The rows come from 5 hidden closed curves, with some noise, and rows from the same curve form a group. Each curve winds through 8 dimensions. The rows are also pushed far along 4 directions, which tell nothing about the answers.
Known rows, each followed by its group:
[ 12   4   3  -9  -1  -6  -4  -6  11 -11   9  -5   6   1  16  -3  10   8
  10]  z670
[  3 -16  23   0  10   1   1  -8   3  -1  10   5  10  -4  -9   6   4   7
  -2]  z670
[ -1   4   4 -16  20  -1   9 -15  33   8   9 -48  13  17  29  41  -1  11
  24]  z670
[ 31  -3  14 -16 -30  19 -12  23 -14  -7  11  -5  19  -7 -13   8  47  -1
 -21]  z372
[ 18   2   2   1 -10  10  -3   9  -7   9  16  11   6 -14   5  19   0  -1
 -17]  z777
[ 14  -2 -12   1 -24  -2   4   6  -9 -18   7   9   7  -7   5   5   8  -5
 -10]  z767
[-49  36   0  14  69  -8  12  -8  22  -2 -31   3 -25  -2  25   0 -45  -6
  18]  z372
[  2   2  -6 -34  -7   2  27  -9   8  14  40 -46  32  15   4  30  13  29
  19]  z423
[  7 -18  -9   5 -16 -23  -8 -23  19   7 -13 -13 -12  23  15   0 -35   0
   6]  z767
[ 24 -24   5  -5 -22  12  -2  19  -4  12   5  15  18 -14 -22   7  20   0
  -3]  z423
[ -4 -13  -2  13   6 -23 -12 -28  25   1  -9   1 -19  22  17 -11 -44   3
   4]  z767
[-37  -8  20  13 -15 -21 -16 -30  36 -35  -9  11  -3  28  19 -31 -34 -26
 -10]  z777
[ -7   8  -1  -8  14  -5   6  12  -5   3   0   8  -8  -2 -17 -21  -2  10
  -6]  z767
[ 41 -16 -19 -26 -37  -4 -15  -7  14  -4   4  -5   3  11  19 -12  16  10
  -7]  z670
[-54   4  48  51  23  23 -12  -5  -3  -9 -30  24  -5  -9 -13 -11 -15 -38
  -2]  z423
[-14  17   3 -17  19 -19  13 -12  16  15  -2 -44   4  17  15  16 -12   8
  25]  z767
[-11  26   3  12  26  -2  -6  11   9 -17  -1   3 -10   5   7   3 -12  -3
   2]  z670
[-23  15  13  18  71  10  12   5   1  11  -2  12  -2 -21  -7  19 -17  11
  27]  z777
[ -6  17  15   7  11   3   8  13 -33  -8   5   2   6 -17 -13  13  17  -6
  -9]  z670
[  2   6 -10 -15 -16 -21  -2  -7  24 -22  20  -4  15  18  21  -4  -8   5
  10]  z767
[-44  31  22  23  19  40  -7  27 -32   9 -15  40  -7 -26 -31 -33   3 -20
 -17]  z767
[  2   7 -14 -23  13 -26   0 -12  40  -4  13 -23  10  24  29  14 -23  14
  27]  z777
[  8 -23  -3  21  60 -18  24  -4  13  -4 -19  10 -32 -17   2  33 -28  12
  -1]  z423
[ -6  -6  -3 -19 -11 -21   5 -24  50  20  17 -47  28  33  29  22 -22  11
  51]  z423
[ -7  12  -8  -9  13 -22  -5  -1  31  -4   2  -9  -6  22   9 -17 -22  13
  20]  z670
[ -8   5 -21  -1  36 -27  13  -9  42 -18  -3  14 -19   6  36  13 -52   6
  -1]  z777
[ -8   8   1  30   1  31   5  24 -38  -9 -18  47  -6 -38 -17   1   9 -23
 -28]  z767
[  8  13  -6  13  35  18   5  26 -11 -18 -14  27 -13 -30   0  13  15  -4
 -10]  z777
[ 10  -8  -4  -3  19 -14   1 -14  31  11  14 -15  -1  16  14  16 -27  22
  22]  z670
[ -3  -2  17  10  -6  14 -33   8   4 -13 -11  13   3  11 -17 -26  15  -7
   3]  z777
[ -4   3  -8  20  13   4  -6   8 -22   4 -20  17 -16  -8 -19 -10  -6  -2
   0]  z777
[ 25  -1 -13   7  15  10 -11  33 -16 -32 -29  57 -37 -26 -18 -25  13  -6
 -52]  z670
[-28   5  26  11  -7   8 -13  -8  -2  -2 -32  -9  -4  10  -7 -21   2 -21
  -3]  z372
[ -6  -7  19  -9 -58  11 -19  -5   1   1  -5 -22  21  24  -5 -10  19 -25
 -14]  z423
[ 28 -25 -45 -36 -28 -48   8 -13  45 -18   3  16 -11  19  32 -18 -37  12
 -18]  z777
[-10  24  -8 -11  26  -2  11   2   4   7 -12 -14  -4  -4  17  12  -7   2
  10]  z372
[ 48 -33 -42 -19 -10 -15  -9   3  17 -14  -2  19 -19   5   5 -11   4  19
 -14]  z423
[ 11   5 -30  13  29 -11  -6   4  10  -3 -21  16 -32  -3  10 -14 -22  11
  15]  z777
[ 16  -6   5  17 -23  16 -28  15 -11  -3  10  16   8   5 -23  -8  10   1
   0]  z777
[ 15  -6  -6   5  17 -10 -10   1  20   5   5  10 -14   8   4   0 -25  17
   3]  z670
[ 19   2 -24  -3 -33 -19  -3  -8 -10 -12  16  -9  -3  12  11  -7  -4   7
  -1]  z423
[-54  37  36  21  16  43 -21  21 -16  -4 -15  26  12 -10 -18 -15   7 -34
  -7]  z777
[-26   2  17  17  32  -3  13  -7  -2 -10  -3  14   9 -11 -10   8 -20   0
  15]  z372
[ 52 -12 -25  -6   6 -44   1  18   3 -17  -7   7 -23   2  -6  11 -16  20
 -19]  z767
[  6   1  -3   2  17   5   4   2   7  13 -16 -13 -15   0   4   6   1   7
   3]  z372
[-20  20  -2   7  25  -4  14  -8  -7  -7   9  -2  -5  -1   7   4 -14   8
   6]  z423
[ 28 -11 -24 -16  27 -28   9  -4  18   5   8  -2  -3  -1   6   6 -11  34
  32]  z777
[ 77 -27 -46 -33  -5 -53  12 -14  31 -11  34 -35  -7  21  34  42  -5  45
   9]  z372
[ -1   7 -10   9  19   0   6  17   0 -18   6  35  -5 -15  -4  -1 -13   3
  -7]  z372
[ 54 -15 -22   8  21   0   4  23  -7  24   0  18 -22 -27  -3  31  -5  21
  -6]  z423
[-13   6  -2 -11  -3  15   5   4  -2 -11   3   0  12  -2   0  -2  20  -4
  -1]  z423
[-21  -1  -7 -15 -33   0   7 -26   5  23   5 -39  13  25   8 -16   4   0
  22]  z767
[ 40 -12  -9   6 -30  15  -9  25 -35  17 -18  -1 -10 -12 -23  14  24  -3
 -30]  z767
[  8 -11 -10   4  23  26   4   9   2   3 -26  30 -20 -23   2   1  -1   0
 -21]  z670
[ 18  -1   6 -47 -49   3  -6  18  -1  -8  18 -25  37  14 -16 -12  54   4
  -6]  z670
[-48  18  22   4  12 -16   3 -17   4 -10 -20  -1  -7   7   3 -36 -18 -18
   9]  z372
[  7  18   3  -8  41  37  30  21 -25  37  -5 -28   8 -35  -3  55  33  11
  13]  z372
[-22  11  33  11  23  26   2  -1 -17  22 -17 -14  13 -11 -11  23   7  -9
   9]  z372
[  9   2  10  11  12  -9   6  11 -11  -4 -13  -7  -1  -8  -7  29  -3  -3
  -4]  z767
[-12  10 -17   0  -7  15   4   0   5  16   2   4   1  -1  11  -6 -10   0
  11]  z767
[ 44 -31 -15  12   5  -8  -4  -9  -6  11  -4  13 -27 -11   5  17 -14  15
 -17]  z767
[ -7  -5  17  -1  -2   6 -21  -2  15  -9  -5  -8  13  15  -9 -15  16  -1
  19]  z777
[-37  -5  15  14  19 -13   9 -23  15 -10   6   3   6  10   2   0 -33  -1
  16]  z372
[ 31 -20   8 -20 -10  28  10  26 -12  26  21   2  36 -30 -23  29  45  11
   6]  z423
[ 35 -11 -35 -15 -45   6  -7  11 -23  21   5  12 -12  -3 -13 -26  12  11
 -21]  z767
[-15  -1  12   8 -20  -9 -11 -12  -4 -23 -11  -1 -11  13   2 -25   2 -18
 -20]  z372
[ -5  15  11   0  13  22 -19  36 -10 -14 -20  40 -15 -15 -23 -29  13 -12
 -39]  z670
[ -4 -12   8   0  32  21  15   0 -12  11 -13   2  -2 -23 -11  14  23   0
   1]  z423
[ 30  -9  -5  14  30  15  -4   3   0  11 -12  19 -28 -21   6   9  -2  13
 -10]  z670
[-11   4  -3 -18  -4 -13 -11 -12  20   1  10   0  -1  24   7 -24 -22  10
  -3]  z423
[-18  -6 -14  11 -52 -10 -28 -14  23 -10 -13  15  -6  32   9 -48 -35 -20
  -2]  z777
[ 57 -30  -5 -43 -51 -36 -17  -7  20  -8  32 -18  16  28   2 -11  19  25
  -9]  z372
[  0   2 -13  -9   3 -24  12  -8  -5   6  -8  -3 -24   0   4 -25  -6   6
  -4]  z372
[  4   1 -24 -13   3 -35  12  -1  18  -2  -9   5  -7   2  15   1 -31   2
   6]  z423
[-11   0  11  11  14  16  -6   4  -9  10 -28   0 -20  -1 -13  -7   2  -9
 -15]  z670

New rows, each followed by its group:
[ 31 -14 -11 -17 -16 -30   3 -18  25 -13  33 -31   9  28  19  21  -7  26
  11]  z423
[ -1  19   8  -5  -5   2 -11  10 -13  10 -11 -10  -4   3  -7  -8   5  -6
 -10]  z767
[  7 -16   5  15 -15 -12  -8  -2   4  -2  -3  12   5  -4  -3  -2  -9  -9
   9]  z423
[-30   3  26 -12 -36  49  -9  -7   4  25  -5 -17  37   3   0 -11  31 -18
  10]  z670
[  7   5  12  10  -4  17  -8   8 -15  31  -7 -17   0  -2 -10  15   3   0
   2]  z767
[  5 -20 -17   9  24 -36   3  -7   6 -17 -25  43 -36  -9  -3 -25 -37   0
 -17]  z423
[ 31  -6 -42 -22  27 -32  20  12   6   1   2  19 -25 -10   1  -6 -22  32
  -7]  z767
[ -2  -4 -12  -7  -6   2   5   7   8  -5 -12  33  -9 -13   7 -18 -12  -9
 -22]  z777
[ -2   2 -18  10  28  -6  17   7  16 -18 -10  35 -20 -19  16   3 -25  -3
 -11]  z777
[ -8  -7   0   4 -62 -20 -41 -19  20 -30 -21  -1  -8  41  16 -45 -13 -33
 -19]  z423
[ 11  -4  11 -29 -44 -15  -3 -21  15  -9  41 -49  38  30  15   7  27   9
  20]  z767
[ 32 -14   3 -12   5 -24  -4  -5  14   5  19  -5  -4   5   2  -1  -4  24
   3]  z372
[ 11   8  -7  -7 -30 -11 -16  14   2 -26  10  25  12   5  -3 -23  -2  -1
  -8]  z372
[  5   0 -24   3  11 -20  14  -7   6   3 -12  -6  -2   3  10  16 -29  13
  25]  z372
[  7 -22  -3   6  -3 -16  -6 -15  26 -12  -5  11 -15  10  15  -4 -25  -2
 -14]  z777
[-24  -6  21  46  55  -3   2 -13   1 -14 -33  18 -31 -15   3   8 -25 -18
  -1]  z423
[  6  -1  -1 -30   2 -20  22  -9  -7  10   4 -26   1  -3   3   0  16  11
   2]  z372
[-15 -11  19   4  10  15   4  -5 -15   6 -13   7   4 -16 -17  -3  16 -10
  -2]  z423
[  7  10 -20  37  25   3  -5  21 -26  -9 -37  49 -35 -26 -14  -7 -30  -4
 -18]  z372
[ 31 -20  -9   9  -4   2 -17   1   7 -15   4  18  -7  -4   3  -1  12   4
   0]  z423
[ -7  16 -10  -4  36  -2   8   7  15  -9  -4   1  -3  -4  17  19  -9   2
   7]  z777
[  1 -18   6  -2   0  20  -1   1   5  -2 -12  16   0  -8  -8  -2   9  -5
 -19]  z670
[ 16  10  -6  12  96   7  27  20 -11  20  -1  10 -18 -41  -5  51  -7  32
  21]  z777
[ -6  15  -8 -28  -6 -23  -6  -7  32   4  -5 -32   4  31  19  -5 -18   3
  13]  z767
[-11  10  23 -10  -2  17   0   5  10  -8   3 -24  25   5   2  14  26  -8
   7]  z372
[ 14 -23  13   5  16   6  10   0  -3   3   1   9  -3 -18 -10  15   9   6
  -8]  z777
[ 17  -2  -7  14  -2 -31 -17  16   4 -27 -14  28 -20   7  -8 -15 -29  -1
 -21]  z767
[-10   7  -7  -5  19  -4  17  -5  25  -3   7   0   3  -2  27  24 -22  -1
   3]  z777
[-23  14   2   1 -23  -3 -11  -6   4 -19 -23 -11  24  18   7   1  -9 -19
  14]  z372
[ -3  -7   4  18  39 -10  14 -19  12  13   6 -19 -25   2  13  16 -18  14
  14]  z372
[ -1  -4 -13 -12 -11   6  11  10  -3   1  -1  16   8 -10 -11 -14   6   3
  -3]  z670
[ -4   8  14   3  18   1   3  -9  -1  -2   1 -20  17   0  11  39  -4   1
  15]  z372
[ 11  -5   4  -4  14   0 -10   7   6 -23 -12  10  -2  -6  -5  -9  19   0
  -1]  z777
[ -5  10  -4 -36  17 -36  31 -20  18  -9   9 -46  23  11  26  27   2  15
  35]  z372
[-16  10   0   9  19 -15   1  -2  11  -8   8  11  -3   6   4   5 -33   1
   2]  z670
[-16   6  10  -5   1 -24  -7  -1   6 -35 -12   4  -7  15  -8 -30   0  -8
 -11]  z670
[ -6   0  16  -8  -8   9  -2  -3   1   8   0  10   4  -9   7  -2  -2 -12
 -22]  z777
[ -3   9  25   0  28  35  12   2 -24  34  22 -19  20 -23 -11  33  29  14
  15]  z423
[-12   4   9   9  25 -23  -2  -4   2 -36 -19  12 -22   3  -1 -18 -10  -6
 -16]  z670
[-30  13   7 -12   9 -12  -1  -6   7 -13 -20   8 -13   6   4 -33  -8 -15
 -18]  z372
[ 34  -4  -9   6   7  -8   6  10  -8  17   3  -1  -1 -19   5  32  -1   7
   9]  z423
[-28  -4  32  -4 -18  52  -7  -1 -10  19   0 -17  36  -3 -15  -1  49 -18
  14]  z423
[  1  -1  12  -5 -14  19  -6   2  -6  14 -10 -28   1  10  -9   0  26  -3
  -3]  z670
[ -3   9  -5  -5  39 -24  17  -2  -7  -9 -19   9 -27 -16   4  -7 -10   4
 -12]  z372
[ -1  -6  10 -10 -12  -4   2  -1  -3 -21   1   4  15  -4  -4  -5  23  -8
  -7]  z777
[-16  36   8  15  24  16  -9  26 -30 -18 -29  37 -20 -27  -7 -16   4 -24
 -32]  z372
[-15   5 -12 -10  -5 -25   9 -15   7   3  -5  -7 -21  11  10 -33 -16  -1
   1]  z372
[  8  -2  16 -12   2 -12   5   1   3  -8   8 -11   7   4   1  18   2   2
 -15]  z423
[ 24 -12  -8 -15 -44  18 -25  -2   6   3  -9   9   2   5   8 -25  17  -5
 -19]  z670
[ 26   4   5  10 -19  15 -18  12 -25  -6  12   6   9  -7  -3  22  17  -4
 -17]  z372
[-22  20  15  -7  41  11   9   2  13  -3  -1   5   6 -15  12   8  -1   1
  10]  z670
[-15  12  16 -22   3  16  13   2   0  19  24 -37  46   1  -3  34  26   6
  33]  z777
[-10   1  40   0 -10   9 -16  -3   6  -3  14  -6  19   8 -10 -11  16  -5
   0]  z372
[ 29   1   7   9  30  15   9  10 -31   8   5  -5   7 -30  -5  60  19  13
  -3]  z372
[ 11 -10  -4   0   0   8 -14  -9  18   9 -11   6 -12   5  12 -14 -10   6
  -2]  z670
[ -9  -6  12   0 -25  -3 -33 -22  19  -6   8  -2  10  25  11 -31  -3  -8
  13]  z423
[ -3  24  -8  -4  44   9  19  14 -11  11 -14  -4 -10 -23   8  27   3   4
   3]  z372
[ -1  19   2  15  10   8 -18  12   0 -18 -10  15 -16   1   8   0  -6 -13
 -21]  z670
[-21  -3  11  20  11 -18   3 -16  20  -2  -8   2   6   0  11   5 -28 -13
  29]  z423
[ -3   2   3   0  11 -22 -16 -15  14   1 -14   4 -16  15   8 -17 -31   2
  -4]  z372
[-30  22  29  11   6  18  -6  -9 -13   0  -6 -28  17   3   4  13  21 -18
  20]  z777
[ 14  -7  24 -14 -10  19  -3  15 -10   6  12  -1  15  -9 -21   1  37   2
 -15]  z372
[  8 -25   6   3  22   1  26 -14  13  17   9 -15   4 -10   6  39  -3  15
  15]  z777
[ -7  -4 -18 -18  18 -42   7 -26  62 -34   0 -22   6  33  37  -2 -24  13
  43]  z777
[-10   5  -2  13 -12  -5 -12 -12   3 -18 -16  -5  -8  11  18  -6  -3 -20
  -1]  z423
[ 48 -18 -16  -5 -39  -6 -21   6  -5   4   5  -2 -19  11  -2 -17  14  10
 -25]  z372
[  8  -6 -11   2   0 -11  16  -5   2   6  27 -27  20   8   2  39  -7  17
  32]  z777
[-16  10  -4   4  60 -35  14 -24  43 -28  -4   3 -17   6  35   0 -42  15
  28]  z670
[-15  17 -13 -22  13 -16   6  -1  19 -16 -19  -6  -5   9  20  -6 -11  -5
  -2]  z372
[ 40 -17   2   3 -10   7  -8  -4   0  11  18  -8   2  -1   5  21  11  17
   1]  z670
[ 17   4  -3  -4 -22   7  10   9 -30  -8  -4 -19   7 -11  -4  16  38  -6
  -8]  z372
[  2   7  -6  -3   6  12  -3  10   0  18 -24  -6 -11  -1  -2  -4   0  -1
  -5]  z372
[ 14  -1   2  -2  -2  32   1   8  -4  27  -3 -22  10  -9   4  25  29   1
   9]  z777
[ 14 -17  10  13  15  24   8  26 -13  15  -3  29   5 -35 -26  19  16   0
  -4]  z423
[-16   9  13   8  19  -6  -3 -15   8 -13  -2 -14  11  10  14  26 -18  -5
  13]  z372
